There are 9 hidden switches. A switch that is on adds its own fixed numbers to the row, and there is some noise. The rows also spread widely along 12 directions, which tell nothing about the answers.
(in the rows, 128 means zero)
Some rows, each with its switches (1 for on, 0 for off) after it:
[140 112  80 143 111 130 109 125  84 114 130  87 116 144  93 112  93 112
 104  96 143 101 137  67 142] : 0 0 0 1 0 0 1 0 0
[117  87 141 174 118 158 172 151  86 100 189  98 102 168 130 135 107 104
 135  94  99 134  83 159 135] : 0 0 0 1 0 0 0 1 1
[128 138 142 153 124 126 129 143 116 176 158  94 165 103 157  73 148 138
 175 122 113 115 119 152 114] : 0 1 0 1 0 0 0 1 1
[121 126 117 139  63 159 139  80  91  82 116  93 138 160 114 107 147 120
  98  95 137 140  89 120 115] : 1 1 0 0 1 1 0 1 0
[ 87 101 146 152 134 153 102 136  87  78 101 128 132 110 119 121  97 117
 159  98  74  89  84 136 170] : 0 0 1 1 0 1 1 1 0
[116 147  99 149 126 189  43  99 133 102  80 139 140 104 110 137 104  63
 103  58 139  66 165  65 162] : 0 1 0 1 0 1 0 0 0
[ 89 102 106 153 111 175  90 143 129 109 125 125 119  98 124  91 137  92
 136 115 156  82 102 116 154] : 0 1 0 0 0 0 1 1 0
[110 122 112 138 132 132 100 133 106 115  93 125 142 117 121  96 124 129
 128  99 117  86  98 103 153] : 1 1 0 1 0 1 1 0 0
[123 108 108 102 137 151 130  85 102 124 126 105 116 167 127 132 113 122
 121 110 138 125 127 129 120] : 0 0 0 0 0 0 0 0 0
[ 70 115 154 137 101 155 127 126 106 108 111 112 177  94 113  98 134 143
 184 139 102 109  54 179 175] : 0 1 1 0 0 0 1 0 0
[115  72 125 178 113  80 147 117  52 127  94  75 133 141 148  70 135 179
 105  87 105 167  86 171  85] : 0 1 0 1 0 0 1 0 1
[125 111 121 134 103 123  92 125  76 108 102 159  99 171  99 147 129  70
 137 114 105  82 108  94 108] : 0 0 1 1 0 0 0 1 0
[ 88  57 113 141 169 182 143 154 141 109 140 114 104 155 145 103 111 110
 121  94 124 117  80 151 148] : 0 0 1 1 0 0 0 1 0
[107  96  86 127 102 124 122 115  77 166 109  68 180 113 119  93 135 149
 146  95 121 122 105 123 107] : 0 1 0 1 0 0 0 0 0
[139 105 146 155 102  93 149 157  56 171 170 106  73 172 109 123 124 152
 137 154 111 120 117 143 110] : 0 1 1 1 1 1 0 0 1
[130 128  82 133 134 143  97 112 128  91  70 129 142 174  89 119 103  75
  69  64 136  81 121  65 160] : 0 0 0 1 0 1 1 0 0
[127 123 173 176 154 100  91 158  82  81 124 134 132 131 152  81  89  99
 144  73  48  78 103  98 157] : 0 1 0 0 1 0 1 1 0
[123 123 116 130 121 135 109  94 123 131  74 148 138 161 132 113 162  93
 116 103 134 115 112 136  86] : 0 0 0 1 0 0 0 1 0
[121 105 127 177  72 153 117 116  87 103 132 125  96 154 111 134 138  85
 111 111 137 122 104 138 109] : 0 0 1 1 1 0 0 0 0
[132 130 154 164 139 178 134 119 119 109 169 100 107 141 135 128  82 110
 115  95 123 123 144 143 158] : 0 0 0 1 1 0 0 0 1
[129  89  94 149 123 128 115 143  79 105 145  89 100 141 127  82 105 129
 116 100 133 103 107  78 128] : 1 1 1 1 0 0 1 1 1
[109 121 135 158 106 132  92 149  90 125 136 145 138 131 129 123 137  65
 168 103  94  74  97 114 122] : 0 1 1 0 0 0 0 1 0
[116 118 151 135 114 125 111 120  75  76 104 105 130 132 111  96  98 155
 138 101  75 109  93  96 161] : 1 1 1 1 1 1 0 1 0
[108 130 137 121 124 178 148 118 133 121 143 113 139 158 103 133 109 109
 141 131 130 113 104 148 168] : 0 0 1 0 0 0 0 1 1
[138 171 127 157 144 169  90 122 154 190 164 143 145 118 174 122 149  58
 142  98 149  84 172 144 104] : 0 1 0 0 0 1 0 0 1
[101 120 113 163 134 170 141 124 108 148  90 121 111 160  93 168  91  96
  79  87 141 113 135 154 149] : 0 0 0 0 0 1 1 1 1
[134 160 146 159  98 159 117 136 131 100 151 121 136 140 104 111 118  86
 137 109 124 100 115 102 180] : 0 1 0 0 0 0 0 1 0
[114 132 134 119 122 154  97 100 105 116  95 130 112 126 111 122 112 132
 118 117 134 102 127 108 143] : 1 1 0 1 1 0 0 0 0

New rows. What belongs after each?
[134 109 138 196 110  94 143 177  74 119 176  88 148 163 141  81 122 111
 147  75  66 115  84 121 132] : 0 1 1 0 0 1 0 1 1
[113 101 113 138 128 145 136 114 107 135 113  71 145 150 112  97  94 145
  96  88 129 135 121 122 152] : 0 1 1 0 1 0 0 0 0
[ 83 130  95  94 109 201  97  87 110 139  82  93 177  97  72 156  94 123
 155 109 129  87 130 113 171] : 0 0 1 1 0 1 0 1 0
[118 139 138 135 140 123  92 136  90 141 107 143 142 117 124 123 116 106
 157 104  91  71 120 116 143] : 0 1 0 1 0 1 1 0 0
[162 142 143 146 108 118 146 129 110 106 166 100 126 167 137  66 137 126
 122 112 116 126 100  97 124] : 1 1 0 1 1 0 0 1 0
[122  83  83 141 151 138 141 163  97 167 158 103  69 170 109 131  87 110
 102 117 158  98 138 113 129] : 0 0 0 0 0 0 1 1 1
[ 93  96 112 100 130 175 115 122  92 163 161 112 116 125 138 138 129 114
 178 131 124  89 115 137 114] : 0 1 1 0 0 1 0 1 0
[119 141 129 138 136 140 121 141  91 181 148  86 141  96 131 112  92 151
 169 118 111 109 142 127 142] : 1 1 1 0 0 0 0 1 0
[138 126 146 197  85 133 102 110  62  80 131  97  93 125 132 119 114 120
 119  79 105 138 139 116 126] : 0 1 0 0 0 1 0 1 0
[142 122 108 166 106 110 149 139 116 166 145 104 177 167 143  87 161  93
 133  94 118 129  93 147  89] : 0 0 1 1 0 0 0 0 0
[142 195 137 180 109 126 102 116 119 165  50 141 211 148  99 135 124  49
  96  39  95  95 138 106 128] : 0 1 0 1 0 0 0 1 0
[ 81  75 105 132 184 180  89 144 111 159 144  89 123  83 155 115  72 131
 153  82 118  90 147 126 160] : 0 1 1 0 0 0 0 0 0
[111 116  90 152  69 158  66  90  92 111 123 120 149 100 137 102 166  68
 144 103 155  87 113 108  91] : 0 1 1 0 0 0 1 0 0
[119 157 155 121 128 108 109 107 133 148 101 131 150 107 147  66 164 175
 164 161 133 119 112 161 130] : 1 1 0 0 0 0 0 0 1
[122 100 110 176 142 157 107 142 106  95 139 126  83 155 129 126  92  70
  95  79 135  92 131 104 139] : 0 0 0 0 0 0 1 1 1
[165 142 139 202 130 104 129 154 109 137 123 143  73 175 133 115 125 100
  85  94 126 129 139 121 105] : 1 0 0 1 0 0 0 1 0
[124 102  95 156  75 115 117 112  31 155 113 101  94 145 100 145 123 109
 115 111 139 117 130 113  79] : 0 1 0 0 0 0 1 1 0
[115 135 147 194 131 142 121 150 101 152 146  80 182 105 147  97  90 106
 138  52  82 110 131 139 149] : 0 1 0 0 1 0 0 1 1
[139 126 132 126 145 113  89 121  98 127 117 129 103 145 137 100 119 117
 137 113 118  96 144  92 121] : 0 1 0 0 0 0 0 1 0
[112  65  85 132 163 134 120 132  97 136 156  79 159 143 186  63 117 100
 118  53 111 101 103 110  97] : 0 1 0 0 1 0 1 0 0
[115 131  94 137 123 139  73 114 109 130  70 143 157 127 129 102 139  73
 116  80 129  72 110  82 107] : 1 1 1 1 0 0 1 1 0
[119 139 156 196  88 103 119 135  95 155 115 132 140 109 144 107 167 127
 159 129 111 133 107 193 101] : 0 0 0 0 0 0 0 0 0
[127  95 158  89 195 109 109 140  76  89 155 146  69 181 144 123  77 125
 159 115  68  80 114  89 157] : 0 1 0 0 0 0 0 0 0
[113 140 139 167 108 154 109 137 110 105  95 150 148 144 103 129 124  54
 117  80 107  82  89 114 150] : 0 1 0 1 0 0 1 1 0
[114 102  81 165 102 151  89 145  98 190 139  54 152  69 127  76 109 135
 138  94 145 104 156  99 121] : 0 1 1 1 1 0 0 1 0
[145 126 130 105 123 104 121 115  88  42 147 140 119 201 121 109 122  99
 143 109  86  90  77  68 145] : 1 0 0 0 0 0 0 0 0
[114 112 141 104 135 135 116 116  83 101 118 117  86 144 112 118 100 156
 148 138 112 110 111 105 154] : 1 1 1 0 0 0 0 1 0
[143 150 135 122 131 123 104 104  89 128 111 137 130 159 109 146 106  99
 140 106 100  94 137 102 130] : 0 0 0 1 0 0 0 0 0
[106 132  96  80 137 169  90  87 126 140 118 127 139 113 133 123 131 120
 160 135 152  82 132 112 128] : 1 0 0 0 0 0 0 0 0
[103 115 146 153 115 127  90 127  84  79 104 130 144 103 128  94 125 119
 158 100  90  91  83 121 154] : 0 1 0 1 0 0 1 0 0
[ 98  66  81 182 141 157 109 145  86 135 113  83 115 132 137 106  83  91
  69  36 130 107 129 102 122] : 0 1 0 0 1 0 1 1 0
[ 70 104 140 114 115 143 112 116  75 156 100 112 142  85 138 116 137 171
 180 136  99 104  93 167 120] : 1 1 0 0 1 1 0 1 0
[125 119 124 105 128 114 108 112  79 132 106 127 119 150 119 115 125 138
 145 126 111 102 109 103 117] : 1 1 1 1 0 0 0 0 0
[124 117 107 163 142 121  95 139 103 119 107 133 147 147 146  96 117  76
 108  63 109  85 104  93 125] : 1 1 1 0 0 0 1 0 0
[ 83 107 135 142 151 141 113 152 101 166 119 139 155 136 133 138 113  92
 156  96  92  81 100 155 137] : 0 1 1 0 0 0 0 0 1
[146 133 133 152 106 134  73 114 101 112 174 151 110 131 175 104 170  61
 163 113 126  81 127 105  77] : 0 1 0 1 0 0 0 0 1
[120 118 116 166 121 138  80 109 106 109  89 120 140 127 145  96 138  94
 110  63 115 104 128 106 108] : 0 1 0 1 0 1 0 1 1
[116 109 100 137 149 149 105 157 136 140 114 110 134 131 112  89 103 109
 116  87 131  86 126  81 167] : 0 1 0 1 0 0 0 1 0
[ 98 109 138 135 132 164 102 103  88 139 102 138 110 121 133 140 115 101
 122 107 125  94 123 149 114] : 0 1 0 1 1 0 1 0 0
[115  90 158 183 127 125 136 155  91 107 152 113  91 158 138 106 106 123
 127 109  96 125 103 154 135] : 0 0 1 0 1 0 0 1 1
[127 134 139 128 150 129  69 132  94 173 139 144 118  90 167 103 131  99
 190 133 109  65 146 117  97] : 0 1 1 1 0 0 1 1 0
[101 102 134 157 115 116  98 136 111 134 126 134  99  98 163  69 175 159
 155 151 146 117 100 163 105] : 1 1 0 0 0 0 0 0 1
[141 146  98 153 150 134 116 140 123 198 135 155 114 161 157 134 144  61
 111 101 147  77 146 132  74] : 1 0 0 0 0 1 1 1 1
[131 150 134 160 168 132 123 139 120 152 128 140 149 148 167 111 119  88
 116  69 102  93 121 135 125] : 1 1 0 0 0 1 1 0 0
[116 119 123 188 125 153  86 163  84 128 119 116 104  95 102 132  73  93
 122  81 115  80 144  91 167] : 0 1 0 1 0 0 1 1 0
[112  92  99  82 136 151  94 129 117 140 154 111 109 136 119  93 120 123
 151 148 146  73 120  82 140] : 0 1 1 1 1 0 0 0 0
[122 110  97 152 114 160 110 123 129 136 124 114 111 132 119 113 130 108
 110 109 164 115 132 125 129] : 0 0 0 1 0 0 0 0 0
[117 111 126 142 165 143 138 131  93 133 154 103 148 150 156 124  89  93
 143  72  89 100 115 137 125] : 0 0 0 0 0 0 1 1 1
[150 154 154 173 116 132 116 129 114 121 142 111 114 131 130  84 126 124
 130 123 127 117 134 127 142] : 0 1 1 1 0 1 1 1 1
[ 84  92 110 113 155 213  79 107 133 163 121 127  99 104 144 133 111  94
 128 112 164  81 156 130 119] : 0 1 1 1 1 0 0 1 1
[122 133 106 171  93 153 134 140 119 137 133 109 155 158  94 133 118  77
 115  94 132 110 106 127 152] : 0 0 1 0 0 0 0 0 0
[ 78  85 139 135 133 165 102 112  91  85 121 116 119 104 144 108 112 128
 157 112 112 104  88 150 149] : 0 1 1 0 0 0 1 0 0
[105 102 130 147 160 179 117 129 121 129 117 101 104 117 128 120  84 132
 116  88 128 121 139 131 160] : 0 1 0 1 0 0 0 1 0
[127 110 151 191 174 135 109 153 113 158 140 138  96 147 181 114 111  91
 101  63  99 104 148 151 107] : 0 1 0 1 1 1 0 0 1
[135 160 158 177 124 125 107 135  75 181 120 130 136 118 124 161  99  93
 161  99  81 103 155 146 113] : 0 0 1 1 0 0 0 1 0
[142  81 121 124 133 144 159 133  77 149 222 127  50 196 172 127 148  77
 143 140 141 112 102 145  56] : 0 1 1 0 0 0 1 1 0
[118 114 101 142 112 136 112 117  98 146 124  92 160 137 124 104 126 108
 130  88 127 112 118 112 121] : 0 1 1 0 0 0 0 0 0
[128 119 125 162 139 157 109 130 121 163 117 168  47 154 139 147 140  90
  89 119 169 110 148 142  96] : 1 1 0 1 0 0 0 0 0
[ 84 124 126 105 142 143  60  88 117 102  51 170 179 115 141 105 153  78
 149  94 111  58  91 118 121] : 0 1 0 1 0 0 1 0 1
[140 122 131 138 141 167  81  59 114 100 134  98 111 101 182  97 124 130
 139 100 141 137 168 135  98] : 0 0 1 1 0 0 0 0 0
[ 95 157 105 116 137 198  59  84 139 124  72 125 176  92 101 142  90  81
 122  73 140  73 161  86 180] : 0 1 0 0 0 0 0 0 0
[102 120  95 100 131 150  91 114  85 165 115 137 150 133 121 142 130  74
 153 100 119  53 117 100 102] : 0 1 0 1 0 1 1 1 1
[144 124 121 111 150 118 105 146 112 103 155 133  95 165 133  90 116 112
 140 120 118  82 116  64 144] : 1 1 0 0 0 0 0 1 0
[ 63  69 112 157 135 176 118 134  89 157 114 108 135 100 139 137 106 115
 137  97 114  98 101 185 121] : 0 0 1 1 1 1 1 0 1
[154 156 116 188 101 171  78 108 115 108 180 103  95  72 169  92 128  98
 142 113 165 109 170 107 111] : 1 0 0 0 0 0 1 1 0
[141  96 173 189 123  65 109 171  50  90 165 117  81 140 156  66 117 145
 150 119  62 103  96 119 126] : 0 1 1 1 1 1 1 0 1
[118 132 121 171 114 133 123 113 109 178 111 120 123 127 147 108 150 120
 109 120 161 129 127 170  88] : 1 1 1 0 0 0 1 0 1
[118  86 122 178 111 122  88 149  71 122 121 135  56 129 122 129 122 113
 118 110 131 107 130 113 117] : 0 1 0 1 0 0 0 0 0
[119 117 122 159 139 141 106 120 123 101  90  87 126 125 106  86  86 155
  89  83 134 133 142 105 186] : 0 1 0 0 0 0 0 0 0
[119 123 115 168 110 160 138 135 106 125 145 113 128 145 120 138 119  97
 119  95 131 115 104 139 134] : 1 0 0 1 0 0 0 0 1
[120 144 120 117 124 161 100  91  86 137 144 126 118 130 133 160 110 108
 159 121 123  92 147 126 118] : 1 0 1 0 0 1 0 0 1
[117 102 119 192 128 135  98 116 103 113  88 121 146 141 158 107 131  79
 103  44 105 123 118 135  89] : 0 0 1 1 0 0 0 1 1
[153 155 152 138 128 125 117 127 127  98 145 133 118 146 132  77 138 120
 136 130 122 100 111 111 156] : 0 1 0 1 0 1 1 0 0
[137 132 150 176  78 145 130 119  89  87 157 104 121 134 127 105 144 116
 143 105 108 135 100 131 129] : 0 1 0 1 0 1 0 1 0
[113 107 119 145 112 184 118 118 141  95 154 128 127 169 138 102 141  59
 106  94 146 102  94 120 135] : 0 1 1 0 1 0 0 0 0
[149 149 148 143 125 149 115 110  71 131 178 138  94 140 156 147 116  83
 157 118 112  96 130 122  98] : 1 1 1 1 0 0 1 0 0
[156 165 162 157 123 142 118 139 159 121 159 144 126 159 137  82 153  81
 138 130 133 103 117 120 141] : 0 1 1 1 0 0 0 1 1
[108 118 109 127 142 106 118 141 102 145  69 101 145 133 101  83 105 170
 119 113 115 103 106 106 161] : 1 1 1 0 0 1 1 1 0
[129  99 110 146 107 128  92 150  91 128 171 145  73 142 129 111 138  80
 141 147 149  64 119 101 103] : 0 0 0 1 1 0 1 0 1
[102 136 135  97 139 112  49  97  97 110  60 158 163 120 134 100 127 108
 157 105  85  58 110  82 130] : 1 1 1 0 1 0 0 0 0
